The rows are grouped in 4 different ways at once. Each group adds its own fixed numbers to the row, and there is some noise. The rows also spread widely along 15 directions, which tell nothing about the answers.
Some rows, each with its group in each grouping after it:
[-24   2  -1   9 -24  29  -8  -2   7   1  -5  23  -5  -3  13   5  11 -14
 -16  -6  10  22 -22 -20   9   9   6 -13  -4]
F (2) q382 q810
[ -3 -29  11  -6  17   3   9  21  -3  12 -11  -8   6 -21  -4  11 -25  12
 -14   5 -29  10   4   3  29  -5  28  -5   4]
K (1) q382 q510
[ 22   7   3  -9  -7   7 -19  -4 -11   4  24  -1 -14  10 -26  -2   7 -20
 -10  10 -21 -27   2  -7  17 -34 -12  27  -9]
X (1) q445 q810
[-14  -1  -5  -4 -15  -1  -6  19 -30  27 -17 -15  11 -15   6  -7   3  -6
  34   9 -13   1 -11  21   0  10  18  18   3]
X (0) q835 q160
[-33  14   5  20 -36   5  17  28 -14   5 -17  15 -13  10   2  21   8  -7
  37 -27 -16  12   9  -1  13  18   5 -26  10]
K (4) q835 q510
[  7  27   3 -31   4  -3  -9  -8  -8   0   8  10  -7 -12 -19 -15 -11  20
 -23  16  -8 -19 -16  25 -10   1  32  15 -23]
F (5) q445 q160
[ -6   6  -5 -27  19   1 -11   2   0  19 -33  -1   8  -4   3   4   1  -3
  15  11 -11 -19 -51   5  17   4  18  -7   2]
X (0) q382 q160
[  1   1  27 -21  12  -3   6  21  27 -16 -13 -25   1  -2  27  13 -18   9
 -14  -1 -13   5 -13 -15  15   2   5   1 -13]
F (5) q382 q160
[-17 -10 -10   3   2  23 -29 -10 -10  25  -3   2 -20 -34 -11   1  14 -34
  24   2   7   4 -12  -3  12 -30 -17  -7 -20]
F (3) q382 q810
[ -3   0   2  12   7  14 -31   6 -14  12  -5  14   4 -17  21   8  10  -7
   3  -9  10  31   0 -28  -8  -3   5 -11 -19]
K (2) q382 q810
[ 27  27  29 -18  -9  -8 -32   4 -16   4   6  17 -36   4  -3  -1   6  15
   3  12 -14 -18 -19  -4  10 -18   7  11 -12]
K (3) q835 q510
[ -8  13  -2  -9  31  -1 -15 -14   2   6   6   3  26 -18   5  -7 -17  -5
 -22 -11 -12  -7   1   5  21  -2  22   0  -4]
F (4) q835 q160
[ -6  12  30  -9  -6 -20 -27  -3  11  -2  -4  -2  -3 -10  17  -3  -2   4
 -13  -3 -29  -8 -39  -6  29  16   9  11   2]
X (0) q445 q160
[ 25  37  20   6 -19 -14 -33  14 -36   3  11  14 -21   8   6  -5  18   7
  26  -5 -12 -11   3 -12  -4  -8   5  22  -9]
X (2) q382 q510
[-21 -11 -18 -11 -11   5  31 -12   2   9 -19   0  26 -15   8 -20  10 -15
  19 -16  -2 -27 -11   6  14  12   9 -20  17]
K (3) q382 q510
[  8  29   5  -8  -3 -37  -4  -4  14 -11  -4  16 -13 -11 -21  -2  -8  -1
 -13   9 -20 -18 -27   2 -10   4  19  -4  -4]
X (1) q382 q160
[ 19   6   8 -15   6   3 -19   5  10  -4 -20   8  14  -7  16  -9   0   0
 -23  -3 -16   8 -38 -25  -6  20  22   1 -10]
X (2) q382 q810
[  0  29  26   6 -28  -6  -5  -4   6 -18  24   4 -43 -15   8  -9   4   2
   8 -14  14  -3  18 -11  11 -23  -6   8 -10]
F (4) q382 q810
[-26  27   6 -10 -13 -25  -9 -17   8   2   4   1 -13 -30   3  -7  -4  -2
   2  16  15  -6 -31  19  -9   5  16  14  -6]
X (1) q445 q810
[-26  -4   0   5 -28 -12   3  -5  15   9   8  -5  -8  -4   9  12   8 -16
   0  14   9 -10 -15   4   5 -12 -11   4   8]
X (1) q382 q510
[-18  -4 -22  -3 -24 -15  -7  -2 -18  32 -13  24   7   3  -2   4  29  -1
  14  20   6 -19 -30  12 -20   4   8 -16   7]
F (0) q382 q160
[ 11  51   0 -15 -11   2  -4  -3 -15  -8  17  -9   4  14  -1 -15  -2  -7
   5  13   6 -33   2   7  -4 -18  12  44   2]
X (2) q382 q510
[ 23  -1   9  -6   3   4  -4   9   8 -10 -11  24 -24 -10 -13   5   2  -2
 -15   5  -3   9  -7 -32   4 -21   8 -22 -11]
F (0) q382 q810
[  6  27 -21 -12  -5  21  -2  -4 -25   2   1   4  28  12  10 -21  20 -31
  24 -12   4 -20   5 -11   3  -3  -1  11  -2]
F (5) q835 q160
[ 10  -2  14   1 -27  22  -8  -1   7 -10  16   0 -12  -6   9  -6  13 -10
  -7 -16   3  11  21 -27  -1 -18 -15   5 -22]
K (0) q445 q510
[ 21  14   0 -10 -10   9  -8   2   8 -13  -1 -15  -7  -8 -27 -10   2 -43
   2   5 -26 -12  -5 -20   3 -24 -13  21 -11]
X (0) q445 q810
[  2  -2  -1   1 -12  25  -5 -20  13  -6  -2  15 -16 -36 -19 -22  -2 -30
 -15 -27 -20   5  -5 -10  28   0   5 -16 -15]
X (5) q835 q510
[  8 -32  15   3 -19 -34 -19   5  16   9   3  -2   2 -37  26   0   5  16
 -35  24   6  27  -8 -13 -36  -3   6   2 -14]
F (0) q382 q810
[  2  17   5 -20 -18  12  17   1  10 -15   7 -10 -10  10  -4  -7  -5 -13
 -10  23   8 -21  -6  -5  11 -26   0  22   7]
F (3) q382 q810
[  3 -21  10  -7 -25   7  -5  13 -21  18   8  16  -3  22   2   6   8  31
 -25  14  -9   4  -2   4   3   2  20   4  -1]
X (0) q445 q160
[-26 -15  11  -2 -16 -25  27  11   0  11  -6   6   0  -1 -15  10 -15  20
 -23  12 -31 -25 -15  27  30   9  26 -11  29]
F (3) q382 q810
[ 24   0  -8 -12  -8  -1  15  10 -22   3   3   8  -4 -12 -23 -19 -15  15
 -13  17  -3   1  23  10 -18 -14  39  12  -3]
X (4) q835 q810
[-19  -9 -14   4 -15 -15   4  -8 -25  25  14   4  28 -19   1 -14   5  11
  -2 -10  -4 -11  24  28 -16   9  21   4  -1]
K (4) q445 q810

New rows. What belongs after each?
[-12  -9  -1  -3   3   0 -18 -11  -4  21   7  12   0 -26   1  -2  -5  18
 -18  -6  -5   2  -2  18   1   0  22 -10 -17]
K (4) q382 q160
[  9   4 -13  -2 -15 -14 -14 -12  -6   7   4  36  18  16  19  -4  37   2
 -15  -2  21 -11 -10 -23 -38   3  -4 -18  -7]
F (3) q382 q810
[ -3   9   9 -11 -38  16   3   4  16 -13   8 -12 -19   2   5  -3  -3 -25
 -18  37  10   4 -17 -13   4 -24  -8  29   5]
F (3) q835 q810
[-12 -12   1   3  -1  14 -34 -18  -1  18   0  22 -22 -40   1  -4  12 -10
  -5  -7  -1  12 -21  -6  21  -6   0 -22 -22]
F (5) q382 q160
[  6  30   8 -22  -7 -27  -7  -4  21 -13  -8  15  14  10   7   1   9   0
 -23   2 -16 -22 -44 -11 -20  24  11  -3  -5]
K (1) q445 q810
[  6   2  -7 -20 -27   4   9  13 -17  14 -22  -1  -8  -7   0 -16  24   4
  38   5   4 -20 -20   7 -21   3   8   0  -8]
F (0) q382 q810
[ -6   2  22  -4 -31   3  22   9  21 -18  -3  18   1  18  23   2  -2  21
 -30 -17  -3   9  -2 -17  10  23  17 -21   3]
K (0) q835 q160
[-13  17 -13   3 -10  -1  -9   1 -18   8  -2  26  10  16  -2  16  16 -21
  -2   6  -2  -5 -11 -14   5  -2   1  -9   7]
K (5) q445 q810
[ 14 -31   6 -12  -4  29   4  34  -1   8 -25   2 -18  -7   1  17  -2   1
   6  12  -5  40  -2 -25  -9 -11   7 -19 -23]
K (1) q835 q510
[ 12   1  12   9  -4 -43 -16  23   8   4 -14  -6   3  -7 -22  19  -3 -17
  -8   3 -56 -14 -18  -7  -4   1  -3  -1   0]
X (0) q382 q810
[ -3  13  -3 -12 -12  -6 -21  15  -6  18 -13 -12   0 -17 -13   8  -5 -12
   1  22 -29 -10 -29  23 -17   2   9  20 -14]
K (5) q382 q510
[ 27  25  -6 -24   3   3  15   3   2 -11   6 -14  10  -3 -19 -18  -4  -8
   3  -3  -2 -30  26   6 -25 -23   6  15 -24]
F (0) q835 q510
[-12   4  23  -5  -1   1  37  35   7 -21  -9 -29 -16 -12 -16  12 -39   9
   7   2 -16  21  30   3  12 -10  21   7  -8]
X (0) q445 q160
[  6   6  18   7   9 -13 -31   1   2  -7   3  17  11  -7  18  10  -3  -8
 -31  -5 -24  18 -11 -38  27   2  10  -2   9]
K (4) q445 q810
[  5   0 -17 -20  -2   0  13 -23  35  -9  -9   4  22 -18   5 -16   2 -21
 -25  -4   4 -10 -15 -13 -14   6   3 -21 -14]
K (5) q835 q160
[ 16 -10  -2   6 -28 -32  -9 -15  -8   4   5  16   0 -38   1 -31   9   0
 -16  11   1   0  -3  -7 -17  -2  19   6   7]
X (0) q382 q810
[ -2  29  25  13  11 -14 -24  19 -33  -2 -11  19   1 -10  22   5   3   8
  30 -28 -24  20   0 -29  23  22  23 -11  -1]
K (2) q445 q160
[  3 -21  13 -13   5  -3   5  -4 -15   6   5  16  -5  -5  19  -5   0  29
 -16  13  23  11   6 -13  14 -14  22  -7   5]
X (3) q445 q810
[-15  29 -17 -11  -2   3  -6  -2  -9   9  11  -4  16  13  11   5  14 -12
  18   7  28 -17   1   7 -27 -14  -6  15 -17]
F (1) q382 q160
[ 23  -7   2  -3 -27 -10   4  13   7   2  -6  14 -19 -10 -36  -1   0   2
 -17   6 -26  -2   4   2 -28  -7   9 -12 -20]
X (0) q835 q510
[-16  -8  31  -3  -7 -14   5  10  -9  10   8  -3   1  -3  39   5  -8  43
 -12  -9  14   9  14   9  16   9  24   2   2]
X (0) q835 q810
[ -4  25  12   2 -20  20 -18  17  -7  -1  -7  22 -47  10 -22  20   2  -8
   6  11  -5  11 -19  -8   5 -17   2  -4 -14]
X (3) q382 q510
[ 17   6  14  -9   0 -30  19   8   2 -20  -2  14  12   9  12   0  -5  15
 -18  11  -4  -1   7 -32   7  -4  21  -9  18]
K (0) q445 q160
[  3  38  12 -11 -30   8 -14  -6  -1 -13  23  21  -8  18  19  -7   9  13
 -34   5  20 -10 -10  -4 -12   3  11  21 -11]
F (5) q382 q810
[ 12  -4   9  -4 -23 -14   1  24 -13   6   0  -6  24  20   8  -3   8   8
 -10   4 -37 -22  -3  -2   5  10   9  17  13]
F (0) q382 q160
[-10   6  -8  16   3 -21  -6   8 -33   1 -13  35  37 -10  16  -6  10  -4
  -2  -9  -6  23   1 -27  -6  27  30 -16  19]
F (3) q445 q810
[ 18  -6  17 -10  22 -20   4  29 -10   2 -14  15  -5  -5  -2  18 -15  20
  -7  17 -16  14   2 -19  12 -12  28 -16   4]
F (1) q835 q510
[ 25  22  21 -15   7 -10 -27  19 -12   1  -5   0 -25  -4 -10   5   5  15
  20 -14 -20  -2  -2  -5 -21  -6   5   2 -40]
X (4) q445 q810
[  5 -23 -20 -14 -31  10  18  -4   3  16   1   8 -15   7 -37   2   8 -18
 -15  36  -3 -25  -9  10  -6 -33  -6  -8   1]
K (3) q835 q810
[ 13   5  -3  -8 -19  36 -19  15  -6   6  -4  13  -7  16 -10   3   1  -9
 -24   9 -14  14 -15  -8  -5  -3  13  12 -13]
X (4) q835 q810
[-20 -18  -2  -9 -18   3   9  -7  18  10  -3  16   7  -6  12   2   4   4
 -27   4   0   0 -22   2  10  12  12 -17   5]
F (1) q835 q510
[ 18  10  14 -16 -14 -12  -2  13  19 -11   1 -14  15  10  14   2  -3   4
 -30  11 -11 -11 -10 -11 -22  -2   4  19  -8]
K (0) q382 q810
[-27  13  -2  12 -39 -13  10  11   4   7   6   3 -14  21 -16  25   5 -15
   4   9 -15 -23  -4  13  10 -12  -8   2  18]
X (4) q382 q510
